The rows come from 4 hidden closed curves, with some noise, and rows from the same curve form a group. Each curve winds through 8 dimensions. The rows are also pushed far along 5 directions, which tell nothing about the answers.
In the rows, 128 means zero.
Known rows, each followed by its group:
[ 85 156 155 153 126  97 118  98 101 148 116 107 143 162 163 166 157 100] => J506
[141 115 137 145 141 169 138 149 151 104 118 143 102 138 105 122 118 168] => J911
[120  85 142 119 123 156 168 113 131 119 156 144 146 107 161 121 123 144] => J368
[ 79 137 106 113 152  97 129 153 163  87 122 118 176 114 138 157 172 102] => J368
[117 114 159 148 129 109 104   4 116 130 153 105 170 118 163 147 131 113] => J368
[ 85 130 153 118 130  86 134 104 116 149 138 116 171 142 178 154 184 113] => J506
[117 104 141 112 133 119 132  97 114 152 147 145 158 139 142 144 128 146] => J506
[ 93 131 125 134 132 117 154 153 153  66 137 135 155 105 113 152 117 130] => J701
[126 140 123 115 149 119 140 144 148 104 108 116 157 120 131 141 154 135] => J911
[ 91 138 136 120 132 116 145 125 108 136 142 134 138 121 152 125 138 135] => J911
[134 118 143 135 116 150 127 107 121 114 146 119 148 109 130 135 130 111] => J368
[168 123 142 127 102 149 101 115 109 168 134 114  90 148 117 100  95 111] => J701
[157 144 119 121 140 139 123 145 145 103 107 111 135 121 107 124 139 137] => J911
[102 161 138 154 128 111  79  85 124 129 121  96 126 130 151 132 143  81] => J701
[172 134 132 182 124 159  70  57 156  77 115 112  90 137 101 115 138 157] => J368
[ 71  98 128 116 135 114 192 184 185  78 135 165 144 118 163 125 131 185] => J701
[187 128 113 145 106 138  65  70 145  96 135 102 121 116  83 114  83 114] => J368
[138 101 123 117 117 147 140 154 149 110 147 128 135 120 103 116 124 134] => J506
[151  97 163 124  98 155 164 110  66 186 160 151 121 138 146 119 129 150] => J506
[128 118 139 118 139 146 128 154 131 137 135 139 118 129 133 119 141 148] => J701
[178 118 103 122 114 169 120 169 115 129 129 158 125 112  71 125  92 125] => J506
[134 153 134 158 119 109  73  84 168 105  97 106 111 146 141 127 131 107] => J506
[110 100 140  87 141 109 176 126 107 151 167 144 186  99 129 149 103 129] => J368
[165 126 135 150 121 169  90 130 150 107 110 143 105 139 109 121 128 139] => J506
[159 100 126 130 123 150 125  87 120 161 128 129 121 131 140 110 131 129] => J506
[147 129 140 106 103 129  97 127 107 149 149 140 146 131 120 125 138 114] => J506
[ 78 107 119 125 151  99 131  96 157  93 143 135 180 118 146 158 131 138] => J506
[153 157 145 136 147 135 135 149 108 164  77 106 124 163 135 144 142 128] => J911
[143 122 111 102 117 127 110 128 126 131 142 124 135 127 117 115 145 121] => J368
[159 158 114 101 116 102  94 131 125 137 127 110 132 128  90 118 108 103] => J911
[ 86 108 123  91 116  99 170 188 155  96 164 151 164 106 133 125 121 150] => J701
[141 124 130 129 129 123 121 112 120 120 138 132 141 127 111 141 143 140] => J368
[113 109 118 152 126 131 148 136 153  97 138 126 151  98 126 130 117 131] => J701
[165 150 135 160 115 138  88  73  89 175  91 120  88 170 147 127 131 122] => J368
[167 138  98 112 101 109  95 150 128 109 143 107 160 106  59 140  93  84] => J701
[120 142 122 113 149 114 141 141 111 157 102 107 164 138 146 151 160 106] => J911
[137 114 154 138 127 158 142 100  89 177 129 126 115 155 138 127 142 133] => J368
[109 154 124  91 139  91 148 177 114 152 112 143 154 140 138 151 153 123] => J911
[153 126 131 112 101 145 112 132 103 120 165 121 152 105 104 126 134 101] => J368
[124 127 120 124 119  98 118  85 119 125 142 114 147 119 146 130 156 121] => J506
[104 132  97 112 151 111 148 184 148 113 116 132 164 101 115 148 141 104] => J506
[127 149 137 139 136 130 121 117 145 100 123 121 116 117 110 123 124 126] => J368
[138 134 123 116 113 136 114 184 167  75 133 125 123 131  82 129 108 122] => J701
[ 97 118 142 131 141 121 136  84 181  83 133 135 117 125 155 110 117 167] => J701
[180 132 126 159 129 166 106 111 154 135  73 145  65 145 142  97 129 145] => J506
[108 123 130 134 142 132 125 136 144 143 103 120 119 160 150 141 130 115] => J701
[120 157 135 146 145 131 133 126 109 144  87 138 121 146 144 152 156 117] => J911
[121 148 140 149 140 111 133 105  84 169  90 134 129 155 190 160 172 126] => J911
[144 123 142 172 131 151 137 112 126 137 108 141  97 127 149 113 127 154] => J701
[157 163 101 132 118 104  79 121 143  96 104  84 163 115  96 150 140  64] => J911
[ 89 120 146 139 167 129 148 112 162 130  85 127 140 146 196 154 155 125] => J368
[139 102 146 106  94 133 156 116 100 134 172 144 155 116 124 125 123 140] => J701
[138 120 104 136 136 119 101  90 154  93 133 126 123 113 116 117 113 145] => J911
[152 152 115 116  99 119 105 114  80 148 149 117 124 110 111 107 112 101] => J911
[131 136 112 133 132 136 108 108 139 124 104 123 110 141 140 117 139 125] => J701
[143 156 112 150 145 122 102 138 155 126  71 117  99 153 123 131 135 119] => J506
[123 143 160 145 149 142 118 102  87 183 103 131  94 164 174 140 154 125] => J701
[103 139 136 184 182 141 136  89 148 115  59 128 112 151 179 160 170 147] => J911
[148  96 113 129 146 156 164 119 169  94 112 130 123 116 145 104 125 178] => J911
[119 132  92 126 138 119 126 136 130 126 117 124 131 127 110 133 124 120] => J368

New rows, each followed by its group:
[100 107 157 106 109 104 167  79 103 139 174 142 167  97 184 129 127 124] => J368
[129 143 149 125 135 107 151 148 118 149  99 147 117 154 164 140 140 161] => J911
[132 119 105 148 155 156 145 141 129 127  99 147  94 133 134 120 117 164] => J911
[145  89 149  94 117 149 160 108  78 193 151 163 127 140 176 110 146 166] => J368
[162 115 113 105 120 145 161 183 143 105 134 147  99 116 105  88  91 188] => J911
[111  90 142  86 113  98 168 121 131 127 176 137 188 102 145 141 111 125] => J368
[131 112 154 135 129 149 119 107 131 139 122 154 128 146 156 131 145 148] => J506
[114 139 128 142 158 146 144 214 101 173  95 132 124 146 126 158 141 109] => J701
[ 97 122 121 111 136  84 157 117 157 113 121 131 155 121 165 130 125 136] => J911
[131 131 137 126 103 117 130 105 127 103 144 129 137 120 123 130 114 125] => J701
[134 129 114 132 124 136 150 142 130 111 121 156 115 113 117 124 113 142] => J911
[119  96 146  83 112 147 166 174 118 148 165 151 124 138 129 111 117 151] => J701
[164 129 149 133  97 140 116 122 117 139 130 131 118 142 121 114 136 141] => J701
[ 95  89 140 101 128 115 163 103 121 125 185 150 149  94 157 122 110 145] => J701
[147 106 133  96  97  99 168 106 111 130 160 126 172  99 156 118 122 138] => J911
[ 96 148 138 112 136  72 131  95 122 162 103 119 157 149 185 149 156 108] => J911
[165 146 114 114 110 112 110 121 134 131 112 116 120 130 114 113 112 113] => J911
[115 149  90 138 142 109 103 149 154  86 105 129 125 118 115 140 126 122] => J911
[101 173 118 155 164 123  84 150 127 146  67  94 135 172 132 173 169  79] => J911
[110 116 146 111 137 110 154 138 158 109 129 146 149 120 164 141 122 143] => J368
[133 140 124 130 116 129 128 161  89 144 132 115 137 145  91 151 129 108] => J506
[106 130 119 127 119 109 111 136 146  94 139 131 162 124 112 153 111 114] => J506
[138 106 138 146 119 162 162 135 164  83 114 155 105 138 135 118 124 182] => J701
[119 108 110 146 129 132 142  84 151  90 143 130 118 104 121 111 105 152] => J368
[118 139 135 121 110  81 123  90  95 152 127  98 183 128 180 156 165  87] => J911
[144 134 107 117 122 108  96  95 107 145 138 113 141 136 101 130 137 117] => J368
[142  99 112 127 125 148 135 121 145 122 135 126 133 115 119 114 118 126] => J506
[143 139 143 139 101 126 110 107 131 112 122 122 132 142 128 132 140 123] => J701
[153 147 113 146 135 140 102 119 130 115 105 124 122 123 109 126 141 127] => J701
[154 120 133 118  92 129 103 112 114 132 158 104 149 120 110 127 120  86] => J368
[134 116 124 136 155 177 170 199 152 106  98 146 115 125 112 140 113 142] => J368
[138 140 137 141 123 105 115  82  73 159 131 106 162 122 151 155 147 104] => J911
[164 156 114 151 117 135  69  81 170  81 101 104  97 137  97 110 112 119] => J701
[122 137 147 135 112 110 116  80 129 122 144 126 134 110 149 115 134 117] => J506
[111 134 119 140 130 116 142 149 141 102 116 126 141 123 127 152 138 114] => J368
[151 136 127 150 139 143 125 137  98 152 104 121 108 146 130 135 124 147] => J911
[170  91 131 135  90 163 146 122 144  88 159 150  96 107 116  84 114 179] => J506
[ 91 135 116 137 156 104 145 128 139  95 121 125 172 103 130 169 135 113] => J368
[133 136 128 114 128 116 129 158 108 146 113 134 149 141 135 156 154 112] => J368
[165 124 146 142 129 131 133  99 162  89 111 125 119 125 136 121 127 170] => J911
[166 160 127 165 114 133  37  59 116 147  92  99 111 162 124 139 135  81] => J506
[ 88 145 124 152 155 129 127 168 147  92 104 110 146 138 138 158 157 126] => J911
[128 138 113 156 137 129 127 123 130 115 110 123 106 126 124 129 100 135] => J911
[110 148 132 137 129 129 117 146 126 135 122 119 105 136 130 124 114 107] => J701
[116 122 121 134 157 123 142  96 166 101 102 108 143 126 167 125 146 148] => J911
[149 149 136 114 125 124 106 136 129 137 110 127 121 136 131 129 117 115] => J368
[132 110 110  98 116 119 120 138 127 109 170 135 172 105  79 139  98 122] => J506
[180 145 143 144 137 156 108 125 100 168  91 122  81 167 133 114 134 163] => J911
[120 135 109 129 125 107 130 151 129 132 111 111 136 135 135 137 111 110] => J911
[131 132 128 132 127 132 137 116 109 129 143 123 132 112 111 124 102 128] => J911
[101 163 134 134 147 113  89 109 106 150 100 108 152 153 164 161 181  93] => J368
[165 127 123 124 106 136  93  88  93 156 147 122 115 145 103 110 134 140] => J368
[158 135 141 118 102 156  91 127  94 147 148 110 127 142 100 125 144  97] => J701
[164 151 104 133 131 143  80 117 129  92 135 106 133 106  60 127 130 109] => J368
[175 110 127 115 114 142 137 124  76 189 131 144 133 133 122 125 127 132] => J701
[144 107 111 108 113 124 153 131 109 137 148 136 128 117 126 114 134 149] => J506
[136 125 128 148 129 124 135 101 105 125 125 124 145 116 149 144 137 134] => J911
[154 155 141 152 114 143  88 126 119 135 109 121  80 154 124 111 126 135] => J911
